Each new row is followed by its nearest point in the smallest flat space through zero that holds the last named rows.

J756 (5 x 13)
[[ 0.65  1.52  5.07  0.97  0.55  2.17  0.53  1.52 -0.96 -1.58 -1.21 -0.46
   2.79]
 [-2.48  1.19  2.95 -2.44  1.71 -0.96 -1.58  4.64  0.69 -2.01 -0.01 -1.36
   1.87]
 [ 0.10  0.74  5.41 -0.77 -1.57  1.87  2.30  3.07 -1.85 -1.82 -0.72  0.38
   2.10]
 [-0.34 -0.04  1.77 -3.92 -0.74  1.24 -0.74  0.63 -0.54 -0.96 -2.45 -0.11
   2.86]
 [-0.34 -0.08  1.70 -2.68 -1.12 -0.75 -0.85  1.39  0.20  1.59  1.85 -4.12
   2.08]]
New rows:
[ 1.03  0.43 -1.50  0.60 -1.37  1.49  3.32 -2.47 -3.00 -0.02  0.58 -0.52
  1.67] => [ 1.84 -0.64  0.31  0.63 -2.16  1.42  1.76 -2.08 -1.21  1.10 -0.14  0.26
  0.13]
[-2.92 -3.87  1.19 -1.21  0.29 -0.35  2.37 -2.91  0.19 -0.89 -3.29  1.49
 -0.01] => [ 0.04 -0.62 -0.78 -1.65 -0.87  0.88  0.50 -0.75 -0.63 -0.90 -2.18  2.34
  0.04]
[ 0.61  0.02  0.52  0.85 -1.60  1.58  0.50  0.47 -0.16 -0.81  2.98 -0.96
  2.69] => [ 0.70  0.19  1.87  0.45 -0.92  0.46  0.78  0.32 -0.54  0.70  1.02 -1.50
  0.82]
[-1.36 -0.18 -0.32  2.95 -0.24 -0.15 -1.04 -0.56  0.01 -1.89  0.41 -2.43
 -0.42] => [ 0.08  0.58  0.14  1.84  1.22 -0.37 -0.52  0.00  0.54  0.23  0.88 -0.80
 -0.28]
[-0.52 -0.01 -1.18 -0.52 -0.63 -3.87 -1.21 -0.32 -0.53 -0.82 -0.88 -0.32
 -0.03] => [-0.85 -0.32 -1.47 -1.19  0.33 -0.98 -0.84  0.27  0.61  0.07  0.11 -0.02
 -0.49]

J45 (5 x 13)
[[ 1.78  1.24 -3.66  0.68  2.34 -0.06  0.90 -1.45 -1.80 -2.67 -3.48 -0.48
  -1.28]
 [ 1.89  0.57  2.72  0.51 -3.71  0.66 -0.77  2.15 -5.54 -0.88 -2.72 -1.62
  -2.23]
 [ 0.31  3.49 -0.47 -1.87 -0.60  1.86  0.36  1.29 -1.91 -2.06 -2.95 -0.60
  -3.98]
 [-0.11  1.91  0.15 -1.68  0.98 -0.83  1.37  1.68 -3.70 -2.30 -2.03 -2.62
  -2.07]
 [-0.63  0.63 -3.36  2.31 -0.81  0.11  3.00  2.40 -4.34 -2.21 -2.66 -2.91
  -5.54]]
New rows:
[-0.27 -2.52 -0.70  0.28 -0.19  1.26  0.67  1.39 -1.02 -0.35  1.63  0.32
 -0.94] => [-0.74 -0.91 -0.37  1.22 -0.83 -0.15  0.67  0.76 -0.24  0.49  0.67 -0.48
 -0.78]
[ 2.73 -1.28 -0.99  0.52  2.43 -2.24 -0.28  1.90  3.64  0.31 -1.24  1.19
 -3.42] => [-0.24  0.22 -2.05  0.56  0.80  0.46  0.52 -0.67  1.25 -0.25 -0.22  0.56
 -0.70]
[-1.29  0.90 -2.63  0.29  1.34 -1.57 -1.81 -0.25  1.97 -2.04  1.21  0.82
 -0.52] => [-0.71  0.41 -1.98 -0.23  1.76  0.02  0.71 -0.79  1.86 -0.29  0.30  0.45
 -0.12]
[ 2.43  0.62 -0.67  0.96 -3.05  2.74 -0.64  0.83 -1.58  0.07  1.45 -1.88
  1.25] => [ 0.97 -0.53  0.93  1.17 -2.20  0.68 -0.78  0.37 -1.31  0.41 -0.64  0.21
 -0.49]
[ 0.33  0.28  0.86  2.46  0.05 -0.99  1.66 -2.65 -1.81 -0.53  0.06 -1.44
 -0.31] => [ 0.63 -1.03 -0.61  1.34  0.22 -0.96  0.47 -0.10 -1.71 -0.44 -0.60 -0.89
  0.28]
[-3.66 -0.25  0.43 -0.50 -1.84  0.30  0.98 -0.96 -1.58 -0.09  0.62 -0.44
 -0.26] => [-1.17 -0.18  0.57 -0.04 -0.72 -0.18  0.65  1.31 -0.33  0.37  0.87 -0.79
 -0.89]

J666 (5 x 13)
[[ 0.59 -0.50 -1.28 -0.98  3.83 -0.17 -0.34 -1.31  2.98  1.59  1.44 -1.26
   1.30]
 [-2.92 -0.40  2.92  0.37  0.73 -0.49 -1.15  0.16  2.52  0.72 -2.00 -4.37
   2.25]
 [ 0.92 -2.39 -5.03 -2.68  3.59 -0.62 -2.30 -1.42  3.06 -0.38 -2.77 -1.79
   0.71]
 [-0.86 -3.15 -3.38 -1.62  1.62 -1.24 -4.47  0.50  2.88 -0.67  1.41 -1.16
   1.26]
 [ 1.09 -0.88  1.59  2.71  4.67  0.57  1.20  1.20  1.24  2.84  2.04 -2.49
   2.14]]
New rows:
[-0.92 -0.58  0.29 -0.26 -0.60  1.45  0.06 -0.50 -3.87 -0.22 -0.57 -1.80
 -2.54] => [ 0.13  0.07  0.36  0.67 -1.27  0.24  0.51  0.67 -1.55 -0.66 -1.56  0.24
 -0.59]
[-0.17  0.17  0.54  0.25 -0.18 -0.13  1.64  0.33 -1.09  1.74 -0.37  2.59
  1.02] => [ 0.67  0.78  0.61  0.58 -0.17  0.40  1.30 -0.03 -0.94  0.32  0.43  0.80
 -0.44]
[ 0.50  0.64 -2.04  0.51  0.91 -0.08  0.17 -0.38  0.12 -1.74 -0.87  0.13
  0.11] => [ 0.81 -0.38 -1.48 -0.47  0.53  0.07  0.02 -0.27 -0.12 -0.30 -1.05  0.22
 -0.35]

J14 (5 x 13)
[[ 2.68  0.75 -0.67 -0.85  0.03  0.17 -1.27  1.70 -0.06  2.08  1.58  4.66
  -2.12]
 [-1.34 -0.75 -0.36  0.41  2.40 -0.67  0.90  0.29 -0.12 -0.36  1.51  1.90
  -2.80]
 [-0.81 -0.55  0.11 -0.52  1.14 -1.87  1.95  2.78 -0.36 -2.76  1.41  1.94
  -3.55]
 [-0.67  2.60  1.85  2.46 -1.81 -2.34  2.13 -0.95 -1.07  0.91  0.06  2.55
  -4.07]
 [-2.39  0.58 -1.41  0.44 -2.91  0.07  1.75 -1.45  1.85  4.40 -1.15  0.81
  -2.26]]
New rows:
[ 0.26 -2.61  1.13 -0.03  0.29  0.87 -1.58  0.08 -0.57  0.01 -1.49 -0.80
 -1.78] => [-0.18 -0.42 -0.20 -0.12  0.65  0.20 -0.15 -0.02  0.06 -0.21  0.17 -0.21
  0.22]
[-0.91 -0.01  1.52  1.57 -0.07  1.63 -1.16  0.54 -0.57  0.11 -4.52 -1.44
  0.78] => [-0.23  0.39  0.58  0.54 -0.93  0.19 -0.07 -1.17 -0.12 -0.07 -1.06 -1.94
  1.63]
[ 0.83 -0.79 -2.61  0.21  1.91  1.13 -1.00  0.36 -0.69 -0.70  2.44 -1.35
  0.91] => [ 0.32 -1.39 -0.72 -0.73  2.42  0.99 -1.22  0.23  0.06 -0.62  0.84 -0.24
  1.16]
[ 0.23 -1.81  0.38 -1.57 -2.47 -0.71 -2.43  1.55 -0.47  0.68  0.30  2.34
 -0.77] => [ 1.49  0.24 -0.64 -1.25 -1.15  0.10 -0.39  1.79  0.40  0.69  0.27  1.72
 -0.60]
[ 0.59  1.43 -2.75 -1.79 -0.80  2.27 -0.27 -0.42  0.08  0.26 -0.10 -0.97
  0.84] => [ 0.48 -0.47 -1.03 -1.11 -0.84  1.05 -0.75  0.30  0.89  1.10 -0.52 -0.56
  1.37]
[ 2.65 -0.24  0.36  2.09  1.80 -0.01 -0.27  0.27  0.59  0.58  0.37 -1.08
 -1.97] => [ 0.49  0.24  0.44  0.58  1.12 -0.08 -0.49 -0.41 -0.62 -0.02  0.67  0.90
 -0.37]

J92 (5 x 13)
[[ 2.52  0.19 -1.21 -0.77  1.73  0.83  1.14  0.26 -0.63 -2.34  0.59  0.20
   3.53]
 [-1.91  3.82 -0.09 -1.37 -0.89  2.29  0.99  0.34  3.28 -1.91 -0.29  0.21
   3.30]
 [ 0.84 -1.15 -5.54 -0.52  1.54  2.08 -0.29  0.83  0.38 -0.49 -0.96  2.01
   0.77]
 [ 1.09  1.65  0.50 -0.42 -2.16 -0.36  0.64 -0.83  0.66  4.14 -1.05 -0.25
  -1.03]
 [-0.45 -3.03 -1.29 -0.99 -0.82 -0.35 -2.50 -0.76  0.57 -2.73  0.33  0.12
   3.21]]
New rows:
[-0.13  0.67  0.41 -0.22 -1.60 -1.92  0.58  0.29  1.72 -4.14  2.67  0.68
  0.15] => [-1.29  0.15  1.41 -0.15  0.10 -0.01 -0.32  0.05  0.49 -2.60  0.77 -0.50
  1.58]
[-1.05  1.04 -2.64 -0.32 -2.09 -0.58 -2.00 -0.09 -4.27  0.02  1.03  0.29
 -1.40] => [-0.20 -1.44 -0.96  0.33 -0.02 -0.31 -0.85 -0.02 -0.41  0.68 -0.27  0.35
 -1.27]
[-0.09  2.89 -0.16 -1.59  0.46 -1.13 -2.79 -2.52  0.09 -0.18 -2.01  0.23
  0.47] => [-0.23  0.50  0.04 -0.62 -1.27  0.10 -0.31 -0.47  1.01  0.49 -0.33 -0.09
  0.93]

J412 (5 x 13)
[[-1.01  2.41  1.06  1.80 -1.87 -2.52  0.19 -2.13  0.77 -0.32 -2.37  1.99
  -3.01]
 [ 0.94 -1.57  0.72 -1.97 -1.67 -2.24 -2.83  0.04  0.77 -1.29  0.02  0.26
  -0.16]
 [ 0.38  1.85  0.71 -3.53  2.14  1.53 -1.89  0.50  1.67  0.93 -1.23  2.10
  -0.48]
 [-4.67  0.19  0.58 -0.77 -0.29  0.11  0.20 -0.11  0.42 -0.93  0.16  0.46
  -0.59]
 [-2.20  0.38  1.97 -1.68 -1.62  0.15  1.51  3.08  2.66 -1.88 -0.15  2.41
  -0.14]]
New rows:
[-2.26 -0.64 -1.73 -0.39 -0.69  1.54 -1.51  2.13 -0.82 -2.29  1.56  0.27
  0.79] => [-2.24 -1.52  0.06 -1.23 -0.10  0.57 -0.06  1.13  0.03 -0.93  1.34 -0.68
  1.06]
[-1.69  2.59 -0.70  1.37 -1.59 -2.14  0.88 -0.49  0.98  2.08 -0.63  0.17
 -1.69] => [-1.26  1.69  0.40  1.74 -0.80 -1.00  0.93 -1.38  0.12  0.03 -1.29  0.94
 -1.74]
[ 0.36 -0.94  0.77 -0.32  0.15 -2.02 -2.67  2.53  0.66  1.93 -1.34  0.67
 -0.87] => [ 1.15 -0.12  0.55 -1.45 -0.46 -0.90 -1.64  0.11  0.82 -0.32 -0.49  0.77
 -0.33]
[ 1.50  2.14  2.36 -2.65 -2.65  1.73 -1.60 -1.05 -2.11  1.22  2.47  1.98
  2.13] => [ 1.18 -0.08  0.20 -1.68  0.55  0.28 -1.26  0.50  0.59  0.17 -0.13  0.45
  0.27]
[ 0.07 -2.58  0.27 -2.11 -0.66  0.92 -1.54 -0.71  2.35 -0.80  1.36  1.18
  1.81] => [-0.05 -1.54  0.42 -2.55 -0.24 -0.10 -1.68  1.27  0.73 -0.89  0.79 -0.01
  0.91]

J763 (5 x 13)
[[-0.30  0.43  1.26 -0.91 -2.00  0.81  1.60  2.52 -0.55 -2.10 -2.28  0.53
   1.40]
 [ 0.08  0.89 -1.80 -0.70 -1.21  2.80 -0.27  1.42  2.70 -2.49 -1.03  1.98
   1.01]
 [-3.48 -0.30 -0.65  0.62 -1.57 -2.18  0.52  2.08  2.48 -2.68  2.24 -3.09
  -0.37]
 [ 0.33  0.61  1.86 -1.10 -1.63 -1.94  1.31  0.87  1.67 -1.53  1.03 -0.36
  -0.93]
 [ 0.57 -0.17 -0.75 -0.67  3.36 -2.15 -0.92  0.65 -0.91 -1.12  1.99  1.34
   0.94]]
New rows:
[ 0.50 -1.14  2.39 -1.59  0.45 -0.34  1.57  0.03  0.21 -0.15 -1.09  0.94
 -2.18] => [ 1.38  0.43  1.99 -0.92 -0.77 -0.79  0.99 -0.12 -0.23  0.14 -0.31  0.52
 -0.55]
[-0.94 -3.76 -0.13  2.19 -0.52  0.74  1.64  2.88 -0.35  0.97  0.46  1.35
 -1.59] => [-1.07 -0.32 -0.14  0.51 -0.42  0.19  0.18  0.49 -0.56 -0.04 -0.50 -0.91
  0.36]
[-0.93  3.79 -0.09 -0.07  2.25  3.79 -1.88  0.94  1.51  0.99 -0.83  1.36
 -0.73] => [ 0.68  0.36 -1.86  0.05  0.29  2.62 -1.05 -0.56  1.14  0.04 -0.75  1.68
  0.42]
[-0.18  1.50  1.06  1.40 -0.76  1.11 -0.78  1.51 -0.26 -0.03 -0.12  3.87
 -0.24] => [ 1.04  0.48 -0.02 -0.72 -0.12  1.14  0.09  0.40  0.18 -0.62 -0.96  1.61
  0.59]
[ 0.75  0.86 -1.82  0.54  0.07  1.93 -3.87  0.72  0.59 -0.60 -1.24 -0.74
 -0.25] => [-0.43  0.01 -2.12  0.56  0.29  2.13 -1.06 -0.24  0.92 -0.07 -0.43  0.61
  0.50]
[ 2.90 -3.56 -0.12  0.13 -0.52 -0.10 -1.08  2.29 -1.36  0.17 -1.35  0.98
 -1.08] => [ 0.82  0.06  0.58 -0.41  0.42  0.28  0.23  0.17 -1.29  0.19 -0.94  0.91
  0.59]

J852 (5 x 13)
[[-1.12 -0.57  1.55  0.21  3.41  0.60 -1.24 -1.71  3.62 -4.38 -1.19 -2.91
  -5.54]
 [-1.04  1.09  2.93  4.36  3.53 -0.57 -1.55 -0.86  4.51 -3.28  2.29 -2.35
  -0.67]
 [-2.15 -2.92  5.06  0.15  1.86 -2.07 -2.63 -0.96  3.98 -1.19 -0.77 -2.73
  -5.54]
 [-2.39 -1.71  0.09  3.28  2.92 -0.98 -1.42  1.08  1.53 -4.49  4.79  2.07
  -4.78]
 [-1.03  0.13 -0.18  0.03  2.33  0.22  0.50  1.07  5.54 -3.42  1.16 -1.27
  -5.11]]
New rows:
[-0.01  2.00  1.16 -0.05 -1.04 -0.26 -0.33 -1.59  0.84  0.28  0.82 -1.69
  1.66] => [ 0.44  1.03  1.05  0.77  0.14 -0.03 -0.07 -0.49  0.96  0.59 -0.40 -1.27
  1.89]
[ 1.49 -0.56 -0.30 -1.40  0.41 -1.98  0.93 -0.37 -0.71  1.66 -0.90  1.15
 -0.11] => [ 0.12 -0.59 -0.12 -1.22 -1.08 -0.24  0.22  0.31 -0.78  1.29 -0.67  0.40
  0.03]
[ 0.16  2.74  3.10 -0.81 -0.75  2.16  3.43  0.32  0.48  0.35 -3.19  2.36
 -0.27] => [ 0.76  0.82 -0.53 -1.46 -0.62  0.61  0.92  0.00  0.74  0.81 -1.55 -0.95
  0.53]
[ 0.43 -0.35 -0.17  2.66  1.44  1.46 -1.90  0.37 -0.76  0.77  0.66 -0.63
  1.69] => [ 0.04  0.56  0.59  1.95  0.65 -0.04 -0.68 -0.73 -0.85 -0.43  0.81 -0.01
  1.81]
[-0.39  1.57  2.94 -1.32  4.36 -0.08 -4.64  2.30  1.06  0.39  2.94  2.35
  1.70] => [-0.80 -0.27  1.66  2.49  0.65 -1.25 -0.97  0.44  0.94 -0.15  2.34  0.37
  0.62]
[-2.76  0.10 -1.11  3.11 -2.78 -0.65  1.37 -0.51  1.52 -0.52  0.48 -0.05
  1.76] => [ 0.04  0.77  0.07  1.35  0.02 -0.35  0.25  0.75  0.86  0.28  1.55  0.36
  1.49]

J509 (5 x 13)
[[-0.36  1.83  3.21 -1.25 -0.29 -1.37  3.02  0.43  2.08  0.20  1.29  0.62
  -2.77]
 [ 4.60 -1.69  4.05 -3.64  1.46 -0.25 -1.87  1.76  2.42  0.43 -0.95  1.32
  -2.21]
 [ 1.78 -1.55 -1.18 -1.98  1.39 -0.24  2.14  2.11  1.19  0.64  1.33 -1.34
   0.21]
 [ 2.64 -2.71 -1.24 -0.81  3.47 -1.12  3.15  1.26  4.74  2.23  0.98  2.40
   1.22]
 [ 0.98 -1.14  2.03  2.19 -0.39  0.06  2.95  1.97  3.27  3.42 -0.55  1.24
   0.06]]
New rows:
[-0.83 -0.49 -0.37  2.45  0.18  0.08 -0.20  1.01 -1.60 -1.32 -0.43  1.20
 -0.42] => [-0.76  0.19 -0.34  1.26 -0.56  0.33 -0.53 -0.53 -0.59  0.10 -0.50  0.15
  0.55]
[ 2.15  2.47  2.21 -3.52  0.98  0.22  0.14  0.98 -2.14  0.85  1.52  0.40
  0.22] => [ 1.16  0.31  1.43 -2.68  0.27 -0.37 -0.22  0.72 -0.05 -0.94  0.59 -0.81
 -1.70]
[ 3.87  3.87  1.20 -0.08  0.05  0.31  0.81 -0.18  2.39 -3.36  1.01 -0.89
 -0.05] => [ 0.40  0.76  1.34 -1.90  0.43 -0.76  0.48  0.00  0.60 -0.76  0.74  0.16
 -1.56]
[-0.16 -0.70 -3.87  3.40  0.52  1.18 -0.24 -0.25 -2.29  0.64 -1.51  1.11
 -0.48] => [-0.96 -0.76 -2.44  2.46 -0.21  0.79 -0.85 -0.71 -0.98  0.49 -0.79  0.11
  2.29]

J342 (5 x 13)
[[-0.26  0.39 -1.29  0.12  0.16  0.85  0.56 -1.10 -0.54 -0.19  1.77 -0.78
  -1.64]
 [-1.34 -0.29  0.16  0.95 -2.57  3.28  1.66 -0.36 -0.04  2.16  2.25  2.31
  -1.09]
 [-1.03  1.33 -2.57  0.95 -0.94  0.77  3.03  0.18  1.88  1.52  1.18 -1.57
  -1.40]
 [ 1.78 -0.57 -1.05 -1.36  1.16  0.80 -1.26 -3.02 -0.50  1.83  0.76 -1.30
   1.69]
 [-0.92 -0.21  0.78 -0.01 -1.67 -1.24 -1.89 -1.46  0.14  0.06 -0.63 -1.58
  -1.55]]
New rows:
[ 0.19  1.08  0.10  0.37 -0.81  2.35 -1.55  0.22 -1.87  0.25 -1.39  0.03
 -1.37] => [-0.38 -0.36  0.66  0.06 -0.66  0.46 -0.67 -0.55 -0.70 -0.17  0.52  0.55
 -0.76]
[ 2.15 -2.13 -0.44  1.19 -0.72 -1.79 -0.90 -0.85  1.81  0.29 -0.71  0.69
 -1.15] => [-0.11 -0.16  0.45 -0.13 -0.59 -0.73 -0.83 -0.41  0.39  0.38 -0.81 -0.63
  0.15]
[ 0.49  0.21  2.30  0.05 -1.96  0.10 -0.13  0.92 -0.15  0.90  0.88  1.42
 -2.61] => [-1.32 -0.35  1.35  0.67 -1.94  0.64 -0.26  0.26 -0.33 -0.04  0.33  1.35
 -1.37]
[-2.66 -1.33  0.79 -1.53  2.16  0.94 -1.56 -2.42 -2.11 -1.07 -1.45  1.77
  0.35] => [ 0.62 -0.97  1.38 -0.68  0.58  0.33 -2.09 -1.03 -1.93 -0.99  0.38  1.09
  0.15]
[ 0.73  0.30 -0.50 -2.18 -2.31 -2.45  1.25 -1.85  2.08  1.76  1.38  1.11
 -0.48] => [-0.38  0.05 -0.43  0.10 -1.35  0.26  0.20 -0.96  1.07  1.88 -0.05 -0.90
  0.02]
[-0.39  1.51 -0.09 -0.19  2.51  2.54 -0.87 -0.39 -1.45 -2.32 -0.92 -1.45
 -2.18] => [ 0.19  0.30 -0.66 -0.18  1.50 -0.25 -0.38 -0.42 -1.47 -2.23  1.17 -0.61
 -1.61]

J982 (5 x 13)
[[-1.06 -2.81 -2.05 -3.98  0.75 -4.63 -2.98 -2.32  0.26  0.24 -1.68  5.31
  -1.29]
 [-1.14 -2.31 -2.21  1.39 -2.08 -2.69 -2.80 -0.10  0.75  2.82  0.08  3.64
  -3.29]
 [ 1.52 -2.80 -2.10 -0.47 -3.35 -1.50 -2.20 -1.92  4.53  3.30  0.52  2.83
   0.55]
 [-0.42 -3.34 -2.78 -0.51 -0.05 -4.64 -2.65  0.88  1.68  1.50  3.05  3.59
  -1.70]
 [-1.61 -2.97 -1.38  1.30 -0.42  0.31 -1.06 -3.77  0.63  5.16 -1.43  2.85
  -3.11]]
New rows:
[ 0.16 -0.38 -0.05 -1.46 -0.91 -0.33  0.17 -1.73  2.75 -1.37  0.48  3.84
  0.38] => [ 0.77 -0.97 -0.71 -1.94 -0.75 -1.27 -1.02 -1.19  1.64  0.12 -0.51  1.59
  1.01]
[-0.05 -1.08  0.20  1.32 -1.68  1.38 -2.32  0.52  2.11  2.88  0.35  0.45
  0.58] => [ 0.66 -0.82 -0.69  1.54 -2.25  0.53 -0.57 -0.40  2.00  2.27  0.48  0.34
 -0.23]
[-0.39  1.47 -0.26  1.26 -0.13  0.35 -2.81  2.13  2.35  1.49  0.39 -0.66
  0.18] => [ 0.53  0.09 -0.39  1.43 -1.76 -0.12 -0.50  1.26  0.96  0.49  0.94 -0.19
 -0.18]
[ 0.51  0.08 -1.69  2.21  0.23 -1.34 -0.21 -1.17  1.38 -3.87  0.18  1.08
 -0.21] => [ 0.22  0.10 -0.32 -0.45 -0.47 -1.16 -0.67  0.90  0.16 -0.86  0.28  0.51
  0.13]
[ 1.08  3.39 -0.70 -0.63 -0.86  1.25 -0.20 -0.73 -1.43 -2.89 -1.17 -0.31
 -0.87] => [ 0.04  2.00  0.96 -0.43 -0.86  0.51  0.01  0.59 -1.27 -2.04 -2.22 -0.49
  0.36]
[-0.03  0.81 -0.35 -0.27 -0.49 -1.27  0.56  3.81 -0.39  0.11 -0.79  1.37
 -1.44] => [-0.43  0.61 -0.31  0.64 -0.84 -1.40 -0.99  1.96 -0.89 -1.09  0.09  0.58
 -1.09]

J230 (5 x 13)
[[ 0.20 -1.00  0.64 -1.52  2.06  2.19  0.71  0.21 -1.71  1.27 -0.93  1.37
   0.83]
 [ 0.16  0.16  0.23 -0.35 -1.76  3.70  3.89 -1.66  0.29 -2.85 -1.67  0.03
   1.04]
 [ 1.55 -1.44  0.77 -0.74  1.77  4.82  2.39  3.88  1.45 -1.91 -2.55  0.43
   0.00]
 [ 2.41 -1.63 -0.08 -0.78  0.06  3.17 -0.57 -0.76  0.93  0.90 -2.44  0.64
   1.03]
 [ 0.97  1.50  2.43 -3.34  3.48  2.12  4.01  1.55  0.07  1.06 -5.26  0.54
   0.66]]
New rows:
[-0.29  0.41 -0.87 -1.65 -3.83  0.06 -2.13  0.67  0.57  1.67 -1.19  0.62
 -0.44] => [ 1.05 -0.17 -0.41  0.27 -0.85 -0.47 -1.45 -1.01  1.01  0.75 -0.54 -0.31
  0.12]
[ 1.37 -1.73 -1.62  0.19 -0.94 -0.93  0.64  1.78 -0.70 -1.15  0.34  1.32
  1.24] => [ 0.04 -0.86 -0.35  0.54 -0.13  0.87 -0.31  0.78  0.07 -0.68  0.76  0.14
 -0.14]
[ 0.89  0.69 -0.24  1.27 -1.27 -0.68  0.52 -0.09 -4.30 -1.32 -0.98 -0.51
  0.67] => [-0.89  0.35  0.01 -0.06 -0.46  0.00  0.94 -1.10 -1.00 -0.44  0.63  0.17
  0.29]
[-0.71 -2.83 -0.63  3.32  2.09 -0.71  3.22 -2.08 -0.35 -1.79  2.75  1.79
 -0.06] => [-1.69 -0.69 -0.46  0.72 -0.61  0.97  0.97 -0.28 -1.81 -1.62  2.52  0.54
  0.13]
[ 0.22  2.52  0.40 -2.19  2.11  0.67  2.60 -0.42 -2.32  2.65  0.85 -2.30
  0.93] => [-1.09  1.30  1.18 -1.78  1.81 -0.56  1.91 -0.65 -1.98  1.27 -0.95  0.64
  0.49]
[-0.62 -2.08 -1.67  1.22 -1.48 -0.14  0.13  1.62 -0.81 -0.27 -2.80 -1.04
 -0.27] => [ 0.58 -0.42 -0.19  0.39 -0.33  0.70 -0.16  0.68  0.92 -0.63 -0.25 -0.22
 -0.16]
